All rows are made from the same 13 directions, up to rounding. Whole rows:
In the rows, 128 means zero.
[[ 76 143 110 140 134 123 147 149 149 176 156 100  75 116  78 152 144 111
  203 113 114]
 [137  75 200 109 106 130 107 155 114 153 165 182 137 107 220 134 110 143
   93 160 185]
 [ 93 128 150 149 133 112 136 159  98 104 119 119 120 117 101 156 113 157
   96 135 128]
 [138 130  84 152  96 124 102  37 114 182  96 125 170 110 196 182 104 198
  211 128 138]
 [160 154  78 156 129 113 123 103 132  99 145 194 150 104  86  87 136 108
  108  70 140]
 [117 137 118 108 176 128 119 109 140 113 106 114 123 152 142 123 114 138
  156 134 150]
 [169 117 146 104 101 149 135 129  91 107 105 157 140  88 132 123 102 143
   93 160 144]
 [135 127 135 166 134 110 111 107 139 142 104 123 125 131 130 133 122 116
  115 109 158]
 [130 140  82 117 126 132 115  78 172 125 169 114 143 140 153 140 149 124
  177 116 119]
 [138 120  95 126 132 113 128 104 138 100 112 148 155 159 114 106 136 146
  122 137  98]
 [137 128 111 114 179 115 114 123 143  69 147 172 158 148 132  88 124 133
   95 112 160]
 [ 98  70 118 170  76  88 132  82 128 122  98 189 161 155 153 189 162 141
  129 108  80]
 [123 144 149 162 141 107 109 123 141 143 126 124 114 159 178 116 138  94
  131  82 157]
 [158 111 143 131 137 142 115 129  92 211  98 118 143  73 138 130  66 195
  158 170 199]
 [120  84 164 129 159 103 136 175 135 148 123 116 135 176 134  98 127 148
  116 159 143]
 [152 163 100  93 143 128 123  76 154  82  86 102 104 172 139  90 120 125
  159 166 114]
 [134 159 135 152 131 116 113 114 134 113 100 151  89 126 111 104 124  84
   98 103 140]]

The start of a row, then its end:
[121 153 111  85 158 142 119  93 157 116 149 126  99 128 175 130 121 115
 202]	[126 169]
[193 104 152  80  98 168 167 108 102 108  62 107 140 133 182 136 131  95
 151]	[142 140]
[147 111 132  99 136 150 151 136 113 102 101 105 138 111  98 139 113 140
 119]	[160 138]
[ 81 147 162 150 120 124 119 120 106 137 102 136  67  85 143 190 104 116
 146]	[112 165]
[129  98 104 163 121  96 131  81 171 130  99 123 123 143  86 150 143 117
 141]	[132 132]
[126 141  96 151 113  92 138 102 157  42 156 142 115 122  73 134 144 120
 103]	[123 129]
[103  93 109 137 144  99 162 146 118 119 125 152 157 161 120 133 148 154
 168]	[107 116]
[112 152 125 160 147  84 103 127 158 132 143 124 102 167 125  86 125 138
 124]	[135 134]
[159 162 120 116  94 140 112 105 108  94 172 125 135  64 150 140  90 178
 117]	[163 167]
[191 103  98 144  91 117 158  68 134 113  87 132 143 102 111 143 126 126
 169]	[130 173]
[ 99 168 123 114 182 162 120 145 116 124 116 121 116 121 111 130 128  88
 123]	[ 73 121]
[ 86 118 152  78 174 141 137 152  89  72  87 123 140 163 161 148 109 170
 120]	[157 110]
[151 153 100 115 141 129 139 129 112  75 133 131 155 133 118  96 124 147
 120]	[121 125]
[132 175 135 130  74 112 124 108 123 125 125 148  68 140 175 102 131 110
 163]	[138 103]
[147 127 122 125 151 135 144 131  98 106  47 110 137 129  66 115 103 145
  98]	[151 118]
[159 127 106 118 124 121 124 107 111 127 116 167 161 137 159  92 115 165
 146]	[137 132]
[144  90 105 106 151 143 166 114 121  77  90 129 158 103  70 162 124 132
 129]	[129 153]
[ 99 141 121 111 131 146 103 125 139 156 156 120 123 125 142 141 128 138
 137]	[139  96]
[137  69 134 159 172  97 107 134 174 163 127 118 164 160  95 106 127 143
  85]	[147 162]
[140  94 161 140 128 112 136 171 142 170 149  97 128 145 124 105 131 135
 119]	[158 149]
[ 96 144 125 146 119 107 145 182 128 127 186 143 109 136  95 105 156 116
 125]	[102  93]
[114 140 142 117 129 151  94 125 124 122 175 125 138  83 157 164 107 148
  94]	[134 152]
[128 186  93  81 151 144 116 100 130 119 100 119  83 131 114  87  95 151
 180]	[178 109]
[112  71 134 112 139 124 148 122 172 141 138 151 121 156 145 150 168  75
 172]	[105 141]
[183 133 132  99  85 152  94 120 159 215 130 158 109 152 150  33 139  87
 114]	[175  66]
[123 162 140 141 124 130 130 161  80 116 140 105 152 132 163 125 121 160
 113]	[105 115]
[103  97 142 100 156 128  93 140 160 105 163 229 138 154 142  95 151  86
  54]	[114 104]
[ 97  96 165 152 128 103 109 118 145 123 132 120 111 118 143 183 114 143
 105]	[151 173]
[122 101 179 110 112 132 117 173 118 130 162 170 125 124 158 113 128 123
  69]	[152 125]
[144 145  94 148 138 133 102 111 151 116 189  60 196 128 127 141 133 168
  93]	[121 124]
[125 154 118 165 136 105  78  93 137 129 112 170 117 113 109 109 101 137
  78]	[125 141]
[101 136 127 113 146 115 116 123 150 121 164 125 114 152 171 128 129 142
 164]	[137 140]
[ 74 153 144 161 138 105 100 139 189 154 186  61  62 134 100 150 136 108
 126]	[143 135]
[141 165  80 119 142 135  79  61 154 109 131 122 148 127 133 118 106 162
 118]	[151 117]
[142 125 152 161 130 104 128 126 132 138  99 144 116 158 160 106 141  83
 125]	[ 84 157]
[152 129 115 162 114 131 131 147 117 203 114 141 122  87  53  97 119 120
 122]	[121 124]
[103 109 165  82 152 116 147 153 134 100 109 129  97 203 191 105 140 119
 162]	[157 118]
[165 118 132 167 114 106 145 124 147 147 135 102 116 110 105 122 129 110
 144]	[118 190]
[142  34 142 117 123 130 152 118 107 163  51 149 170 129 122 165 115 165
 140]	[171 137]
[172 140 141 138  88 130 130 112 131 178 148 135  89  73 157 120 111 107
 181]	[127 203]
[147 132 135 100  88 154 152 153 137 107 208  98 123  90 129 143 146 111
 130]	[140 132]
[150 110 158 141  76  93 173 164 124 130 135 107  85 133 112 106 132 136
 152]	[179 142]
[106  80 114  81 123 153 126 117 106 200  99 252 120  85 127 133 112 139
 187]	[144 113]
[181 149  92 101 162 107 110  95 166  89 148 160 128 147 129  38 106 145
 139]	[162 178]
[150 144 126  75 120 110 143 114 147  28 144 143  85 144 135  86 114 141
 135]	[201 147]
[150 117 119 111 118 144 147 128  82 134 114 171 144  68 122 138  97 164
 157]	[134 166]
[ 86 137 134 151 162  92 113 157 159  83 192 129 125 160 121 117 146 125
  86]	[105 135]
[143  62 137  83 126 148 147 138 143 132 121 182 140 128 111 120 147  96
 116]	[148 117]
[121 149 136 120 122 127 150 128  86  98  79 116 117 143 156 138 117 144
 156]	[127 117]
[122 126 169 137 116 118 124  97 135  81  96 152  82 124 172 165 131  68
 113]	[102 174]
[119 151 131 176  83  98 126  98 124 115  97 135  80 108 103 152 123 116
 121]	[126 125]
[178 100 145 136 107 120 151 139 115 145 130 110 155 127 158 114 123 147
 144]	[140 173]
[102 149  92 180 118  70 137 104 121  79 108 119 136 168 107 136 134 177
 140]	[120  95]
[135 137 148 111 107 142 115 156  99 154 133 119 108  80  97 115  81 183
  97]	[209 124]
[111 144  93 163 138 117  46  94 159 213 136 135 158 148 115  96 114 176
  86]	[153  66]
[138 193 138  96 142 182 114 134  89 105 115 124 101  70 122 125  95 103
  98]	[113 140]
[123 161 113 143 103  87 128 117 129 103  88 131  71 147  69  85 108 160
 122]	[195  85]
[132 182  85  92 106 129 134 106 126  59 162 183  79  78  85 102 109 139
 149]	[158 123]
[144 147 113 180  73 126  72  72 110 156 147 166 163  59 149 165 101 169
  80]	[117 136]
[ 96 102 155 128 105 111 163 141  86  82 104 117 132 137 159 189 125 170
 144]	[144 124]
[ 95 168  96 153 143 130 130 132 123 168 137  95  92  77  58 153 107 147
 179]	[118 139]
[139  99 100 129 153 132 131 136 143 135 132 140 164 121  59 113 134 133
  99]	[129 119]
[121 144 140 139 123 133  83  96 150 163 106 138  75  88  97 134  96 113
  99]	[162 145]
[145 102 118 167 139 120 145 152 113 161 162 145 176  89 110 137 132 137
 137]	[ 68 187]
[ 84 173  74  96 165 150  61  44 173  92 143 173 114 111 131 154 117 120
 125]	[120 105]
[110 172 105 109 155 147 117  99 101 104 113 120 112  76 124 162  81 169
 167]	[134 167]
[183 136 100 104 116 133 141 127 115 146 119 169 154 158 154  45 137 128
 162]	[125 102]
[ 76 112 182 140 135 102 126 144  83 103  65 166 103 149 169 161 108 147
 107]	[132 133]
[141  87 193  83 152 161 137 209  74  86 158 150 165  76 129 130  90 163
  29]	[166 182]
[ 93 158 140 148  69  96 140 112 136  80 188 107  41  54 114 200 104 156
 168]	[172 185]
[147 123  88 135 123 115 139 152 124 134 215 163 186 112 128  96 140 171
 148]	[104 139]
[175  97 121 174  89  74 119  82 154 158  93 161 124 146 126  91 121 142
 135]	[161 154]
[140  69 139 145  77  78 184 163 102 125 102 115 127 139  76 124 117 208
 144]	[220 114]
[113 112 162 161 114  85 132 130 124 109 146 125 124 145 192 156 129 147
 142]	[118 178]
[150 111 121 126 134 136 114 101 163 126 102 134 141 155 112 111 149  80
  88]	[120 103]
[112 144 120 120 135 144 130 116 148 144 118  75 118 162 145 144 152  98
 164]	[110  93]
[128 121 132 125 121 126 124 135 132 127 169 160 126  99 133 131 126 128
 125]	[123 156]
[144 110 143 139 126 147 106 166 125 185 193 133 171  89 130 120 124 140
  81]	[118 147]
[ 94 149 152  91 169 171 132 169  75  78 147 187 134  82 157 155 122  95
 100]	[ 53 156]
[141  94 165 142 102 144 109 101 134 148  76  88 132 117 130 179 119 115
  72]	[161 126]
[141 127 136 122 176 132 120 133 158 111 152 122 106  88  86 121 105 106
 108]	[129 217]
[152 125 120 126 110 194 173 106  90 139  41  93 140  81  92 202 148  50
 147]	[ 55 111]
[ 93 153 171 123 152 133 109 147 106 137 130 131  91 117 185 144 103 126
 139]	[114 171]
[101 109 165 140 103 111 139 173 110 160 145 178  89 108 125 127 129 120
 129]	[130 134]
[ 89 126 120 119 131 107 141 121 126  61 136 142 101 104  92 169 111 165
 135]	[161 142]
